The rows come from 5 hidden closed curves, with some noise, and rows from the same curve form a group. Each curve winds through 8 dimensions. The rows are also pushed far along 5 directions, which tell nothing about the answers.
(in the rows, 128 means zero)
Known rows, each followed by its group:
[161 111 157 116 118 128 111 132 130 145 152  77  77 145 115 133 163 188
 143 126 132] : H
[120 184 131 113 116 128 135 115 122 136 121 126 129 117 105  91 167 128
 138 136 148] : K
[125  89  83 153 143 146 138 147 154  89  79 138 160 144 119 172  88 118
  83 158  89] : D
[113 133 103 137 119 148 156 145 142 118  98 119 189 164  93 168  92 113
 138 139  86] : R
[ 98 147  89 102 111 102 153 139 121 153 128 176 133 149 137 122  92 116
 149 115 124] : B
[168 114 103 119 133 143 141 168 121  94 125 150 103 118 105 160 100 128
 103 130 117] : K
[ 99 154 140 102 124 105 127 102 122 139 113 167 130 101 141  98 146 122
 138 127 141] : K
[ 86 149  87 135 118 118 137 123 142 133  97 112 153 161 109 115 137 146
 135 163 123] : B
[ 85  88 107 124 136 128 143 134 128  84 120 179 144  88 139 142 103  86
 113 118 128] : B
[138 101 150 128 127 115 116 142 112 108 149 147 109  91 152 132 127 140
 121 117 128] : H
[110 191 169  65 120  79 112 119 104 148 126 176 116  90 105 120 155 132
 177 138 138] : H
[149 123 145 102 147 133 127 133 123  88 112 159 122  79 115 164 123 102
 106 125 106] : B
[111 123  77  95  92 137 155 122 122 170 134 120  66 187 123 109 125 120
 121  84 149] : B
[145  86 100 130 141 128 160 137 134  89 129 128 138 149 115 163  76 136
 149 138  98] : H
[116 117 169 174 150 121  85 103 135 127 134  92 148 117 181 102 173 153
 114 148 145] : R
[187  43 104 138 113 154 182 184 142  74 124 145 145 141  77 202  40 159
 146 141  73] : R
[118 127 160 132 141 144 106 131 141 120 119 106 155 128 131 159 170 130
 118 146 130] : B
[116 151 132 130  82 142 142 137 113 138 111 119 143 156  89 110 144 156
 151 145 151] : R
[144 170 151  65 106 104 145 131 116 155 154 156  90 110 104 104 152 163
 185 115 146] : K
[157  98 218 154 186 117  60 114 145 108 157  81 121  72 168 133 178 173
 128 140 126] : H
[ 87 157 149 118 133 119  96 104 118 149 123 121 119 116 140 106 184 115
 124 132 166] : R
[120  93 131 185 112 166 105 113 111 136 137  59 106 168 164 100 150 126
  79  99 161] : D
[113 150 188 175 121 153  89 133 145 155 147  67 174 143 135 100 166 143
 131 112 139] : K
[132 135 152 127 117 115 127 111 133 116 130 112 135 111  97 118 148 149
 156 150 119] : B
[169 106 157 162 118 148 104 143 132 132 140  61 105 161 120 129 158 194
 121 145 139] : K
[168 121 126  87 128 118 142 140 126 120 131 151  91 111  82 163 110 132
 148 136 110] : H
[137 102  83 106 125 122 162 133 137  98 119 147 117 139  88 162  99 119
 137 151 105] : D
[136 172 125  99 112 130 145 121 122 168 137 131 122 145 112 116 123 107
 148  99 126] : D
[ 95 157 119  79 109  99 140 131 107 143 108 201 125 118 133 129 108 108
 139 112 126] : K
[108 114 118 108  95 104 139 119 133 143 116 158 126 152 119 133 111 128
 145 131 120] : B
[163  82 147 173 127 155 115 164 154 105 128  80 139 146  88 147 123 189
 133 160 120] : H
[137 183 139  99 116 116 129 130 123 147 155 121 117 110  92 117 149 115
 154 116 121] : K
[138 141 124 132 123 142 164 132 146 109 112 123 169 142  81 117 119 164
 173 160 125] : R
[151 164 171 127 140 134 104 108 118 158 125  99 122 146 151 112 154 144
 128 117 141] : R
[ 63 129  94 135 161 124 147 126 184 117  59 192 238 112 139 161  80  78
 118 153  72] : D
[ 56 180  94  88 111  88 158  99 141 144  94 178 177 144 108 110 130 105
 171 153 119] : D
[162  76 118 132 135 139 146 148 151 109 128 126 123 121 116 164  97 153
 128 133  92] : R
[179 143 146 107 134 137 138 140 121 108 150 115 101 115  72 129 134 153
 165 136 137] : H
[165  85 136 167 120 148 116 145 128 117 141 123 122 106 138 147 120 118
  86 130 123] : H
[158  61 127 174 121 169 129 165 154 109 124 104 149 160 131 172  94 143
  92 125 100] : B
[123 170 146 116 140 149 116 113 142 163 131  97 119 125 140  96 175 127
 117 100 145] : K
[160 194 141  35 173  77 143  98 113 110 133 221  90  52 106 113 115  93
 173 124 131] : D
[130 173 113 103 127  98 137 143 121 110 127 165 138 121 101 126 116 134
 151 151 118] : R
[115 126 132 119 126 109 118 115 127 138 133 119 121 130 123 134 144 132
 144 142 129] : K
[ 95 128 155 108 123 123 113 126 109 130 142 146 118 100 152 128 146 100
 120  90 140] : D
[103 116 132 153 122 115 112 124 134 155 131 115 153 153 165 129 130 136
 128 135 123] : B
[156  91 133 117 148 116 140 138 149  80 131 168 146  81 110 179  93 108
 133 143  79] : D
[115 178 112 133  92 143 149 117 115 181 139  66 124 205 105  70 128 154
 167  96 146] : H
[100 143 128 135 126 127 119 106 123 133 110 140 151 117 163 127 154  90
  94 131 130] : H
[154  68 173 106 131  93  86 100  95 133 170 154  33  86 193 132 134 112
  99  81 147] : B
[ 87 161  94 110 135  99 134 121 138 125  92 149 146 136 113 123 133 134
 136 165 117] : B
[106 124  88 139 131 134 138 113 117 139 129 122 113 162 159  99 111 107
 110 103 150] : R
[144  90 139 160 153 145 123 114 157  93 128  97 147 129 119 139 127 126
 123 145 118] : D
[112 163 125 123 137 147 122 134 123 138 123 128 133 134 136 117 154 111
 111 120 156] : K
[111  88  88 132 125 135 143 136 150 113 106 142 136 155 134 154  90 107
  97 118  97] : D
[105 109 125 122 156 127 129 125 149 117 104 182 144 108 156 116  95 113
 115 109 130] : K
[ 87 141 115 141 109 122 112 112 115 173 134 126 124 156 176 100 137  95
 102  99 151] : K
[104 111  62 101  81 135 183 132 108 130 120 144 108 183  94 139  98 115
 147 125 140] : H
[157  82 121 153 134 147 113 135 120 107 129 103  91 137 145 144 120 130
  80 119 128] : D
[139  97 105 143 173 141 143 116 154  95 123 122 149 125 149 149 101 109
 113 132 101] : H
[143 154  95 132  91 146 155 151 142 162 111  99 135 198  75 121 105 161
 144 133 113] : H
[132 169 174 130 133 108  92 135 128 127 144 104 155 113 118 147 169 135
 143 155 110] : R
[158 150 145 122 111 129 131 115 137 160 120  94 128 170  97 129 132 156
 154 136 111] : B
[ 76 150 136 155 105 152 129 125 141 137 104 105 191 126 123 118 156 112
 118 127 119] : K
[170 155 139 105 110 110 121 143 104 150 157  97  80 145 117 137 156 176
 146 137 127] : B
[154 124 138  91 141 125 133 144 125 103 116 184 118  76 112 173 107  98
 115 123 104] : R
[122 182 117  79 119  89 144 145 115 152 142 178 122 130 118 115 113 136
 172 122 129] : B
[152  82 170 168 149 132  77 152 139 121 132 103 129 107 178 161 142 161
  82 135 108] : D
[150 132 152 177 120 159 110 112 141 158 147  69 141 154 157 104 165 126
 100 117 142] : R
[140 127 162 121 168 113 106 126 161 129 125 145 155  90 148 153 130 128
 130 139  96] : D
[168 154 159  98 163 136 123 149 154 107 126 133 128  84  92 148 138 145
 138 132 103] : K
[230  91 180 166 111 142 110 195 142  94 148  71 124 149  58 174 114 238
 153 177  89] : H
[ 81 143  81 161  61 153 163 126 100 153 129  88 145 209 115  84 121 123
 136 109 158] : R
[107 163 146 158 129 119 107 128 130 113 114 114 184 132 127 117 153 140
 131 166 125] : R
[ 99 138 118 136 117 118 146 129 138 116 103 151 194 146  98 142 109 123
 165 172 120] : D

New rows, each followed by its group:
[173  62 101 131 126 135 148 127 124  92 122 135  79 128 107 144  68 129
 108 116 104] : B
[121 161 163 124 124 132 102 120 144 163 122  96 140 163 131 121 176 148
 131 134 138] : B
[ 92 114 114 131 112 117 131 102 111 141 131 142 128 153 156 120 117  89
 126 111 146] : D
[ 97 188 138 124 121 105 111 112 107 141 132 126 139 132 139  91 161 121
 138 133 150] : R
[153 132  92  91 105 138 166 145 113 132 149 126  72 139  92 127 134 147
 146 119 146] : K
[107 105 102 166  59 165 141 124 119 152 133  44 107 197 112 105 160 151
 105 113 145] : B
[164  80 189 161 130 153 110 135 144 102 148 100 143 106 122 147 134 142
 126 124 119] : B
[119 143  91  78  64 120 178 138  88 161 149 147  83 157  95 122 103 120
 166  87 135] : R
[ 84  90 130 190 117 157 130 147 168  85 103  97 217 133 106 144 140 144
 123 173 111] : B
[128 120 178 151 183 113  66 107 149 106  92 123 155  84 168 154 168 135
  88 177 112] : K
[ 93 178  93 127  74 147 164 120 101 167 126  73 127 199 100  82 131 136
 151  93 139] : R
[127  78  80 151 152 157 146 123 158 104 100 130 143 137 147 160 104  92
  76 134 107] : H
[130 104 102  88 114 115 151 125  93 119 140 165  76 132 128 147 111 106
 134 115 146] : H
[207 133 179 111 165 116 114 114 126  98 166 130  85  67 117 118 140 144
 146 127 129] : D
[ 87  99  93 133 112 154 138 124 120 129 129 115  99 160 139 107 131 107
  99  93 165] : B
[127 163 156 129 110 127 121 126 133 134 108  98 161 135  87 135 147 151
 149 152 102] : H
[148 133 144  96 125 113 129 155 107 100 152 157 109  93  87 154 110 118
 155 122 121] : K
[ 95 127  86 126 138 135 137 138 145 137 107 145 148 156 122 144  86  90
 116 113 113] : K
[104 159 114  91 115 147 157 147 117 128 111 157 134 129 101 127 125 118
 142 110 143] : K
[143  88 137 139 148 141 122 169 143  97 119 162 145 115 132 162  83 134
 111 122 110] : K
[136 149 149 101 136  93 120 139 124 128 112 166 148 125 129 161 112 145
 152 152  97] : R
[164 167 142 106 117 113 151 141 117 119 156 149 137 111  90 121 122 140
 181 141 126] : H
[123  75 129 149 125 157 120 105 122 122 163  72  69 133 163  95 151 120
  92  70 157] : D
[ 99  94 112 145 112 152 132 139 136 110 112 124 139 156 121 133 125 122
 108 125 141] : B
[103 160 169 139 132 119  93  91 156 148 115  70 152 134 120 106 207 162
 140 167 130] : B
[100 139 138 128 150 141 126 135 169 137 113 125 180 115 134 142 151 125
 130 136 111] : K
[153 140 128  95  95  97 145 154 110 127 173 148 100 128  88 133 128 155
 180 143 134] : R
[106 140 141 109 130 127 124 103 132 137 109 157 131 129 129 108 121  96
 128 106 140] : B
[114 200 126 123  69 151 159 114 105 168 142  73 137 180  65  79 166 133
 178 120 163] : D
[121 100  79 129 109 136 181 142 114  89 135 167 146 126 115 142  68  86
 134 113 114] : R
[115  52 124 184 109 174 117 140 132 107 132  81 118 158 147 130 134 131
  79 107 150] : B
[ 86 147 169 133 151 128 111 105 162 113  80 160 214 105 124 137 134  94
 133 152 112] : B
[ 65 139  96  97 112 108 140  93 117 169 109 182 121 134 174 108 108  57
 108  77 130] : B
[102 159 121  77 146 109 117 110 129 145 113 160 102 122 149 127 139  97
 110 101 125] : D
[123 104 103 124 130 131 132 143 137 114 120 153 120 122 115 146 117 115
 115 141 132] : R
[144  83 119 154 127 131 135 132 124 103 142 140 115 119 152 114 112 139
 115 131 143] : R
[ 97  99 107 185 107 173 133 120 154 133 117  67 164 174 129 116 169 133
 105 154 156] : H
[ 62 114 114 201 119 160 114 109 138 146 109  68 181 184 182  87 149 125
  91 121 154] : H
[ 97 103 149 129 140 108 101 120 110 113 124 167 125  74 177 134 128 102
  98 113 129] : H
[103 171 176 103 148 111 103  95 141 134 101 164 161 106 128 114 148 101
 144 131 135] : B
[135 113 102 120 147 129 129  90 117 148 140 120  70 146 164 103 120 100
 107  95 156] : D
[110 128 161 187 108 160 103 135 139 148 120  69 181 137 146 125 160 137
 100 127 116] : D
[127  85 121 165 126 172 131 119 155 122 128  70 126 142 128 117 139 127
  95 105 124] : B
[170 117 195 116 143  95  89 130 142 123 144 147 120  87 143 150 142 154
 133 140 101] : B
[129 122 113 130  99 134 132 152 120 163 135 112 107 165 136 126 123 157
 123 111 131] : D
[102 182 160 138 150 134  96 125 153 142  96 131 184 118 140 114 150 113
 109 128 117] : K
[109 198 139  74 139  92 123  94 135 149  76 171 152 126 110 138 139 108
 147 156 103] : B
[141 163 111  93  50 105 162 138  79 171 170 116  67 194  74  86 124 178
 202 115 167] : B
[117 131 153 108 119 124 129 124 113 128 145 137 129 101 134 144 151 109
 140 118 132] : B
[ 68 126 105 130 107 145 134  96 122 144 103  94 129 165 145 115 164 113
 104 117 146] : H
[ 85 208 132 101  96 131 135 104 135 172 104  80 146 179  90  93 195 160
 163 142 141] : H
[ 88 146  96 111 110 156 158 135 121 164 148 138 117 155 139  87 124  96
 133  68 174] : K
[181 119 142 103 118 114 141 149  83 115 184 134  76  95 119 141 114 143
 159 108 131] : B
[119 123  93 112 121 155 164 151 134 107 116 136 133 126  75 144  90 105
 133 105 109] : K
[142 124 158 140 127 136 118 118 128 159 156  92 126 148 146 122 138 136
 145 108 137] : B
[142  77 139 156 156 144 115 101 140  97 142 100 116 118 148 129 129 106
 105 118 133] : D
[139  95 131 123 154 121 111  98 110 122 132 127  90 121 179 155 123  90
  91 109 124] : H
[120 116 161 131 109 139 122 118 111 136 157 102 125 116 142 130 164 115
 132 106 143] : B
[126 167 132 116 106 129 134 129  98 139 137  91 112 151 107 107 137 149
 151 107 129] : R
[110 168 158 129 136 132 110  91 111 149 140  82 118 128 150  83 163 122
 134  92 146] : H
[178 167 173  89 145  95 127 123 144 125 145 109 133 124  87 154 152 181
 195 169  92] : H
[131 166 137 125 136 140 133 137 147 137 120 115 167 129 114 135 139 130
 136 133 105] : B
[114 122 144 150 131 149 107 139 130 145 124 112 134 138 162 114 129 131
 101  96 137] : D
[ 86 180 116 110 108  96 142 113 110 155 100 170 174 139 131 124 109 101
 155 140 113] : B
[147 138 201 153 156 123  95 105 133 121 120 118 176  95 169 132 156 144
 127 145 113] : R
[151 153 142 103 130 120 146 156 160 123 120 161 150 139  76 115 105 184
 186 147 120] : K
[117 116 171 129 122 116 105 113 120 111 111 158 152  99 141 147 133 103
 118 132 120] : B
[138 140  98 127  98 147 164 147 131 114 122 128 129 133  81 116 121 139
 134 134 124] : K
[128 136 147 138 115 117 105 104 106 180 151 105 104 155 175 106 146 122
 123 105 152] : D
[146 171 169  80 145 117 117 113 115 114 116 150 120  85 106 150 155 110
 136 135 120] : B
[131 118  99 147 138 145 158 126 149 110 132 108 157 152 134 128 113 130
 131 132 112] : H
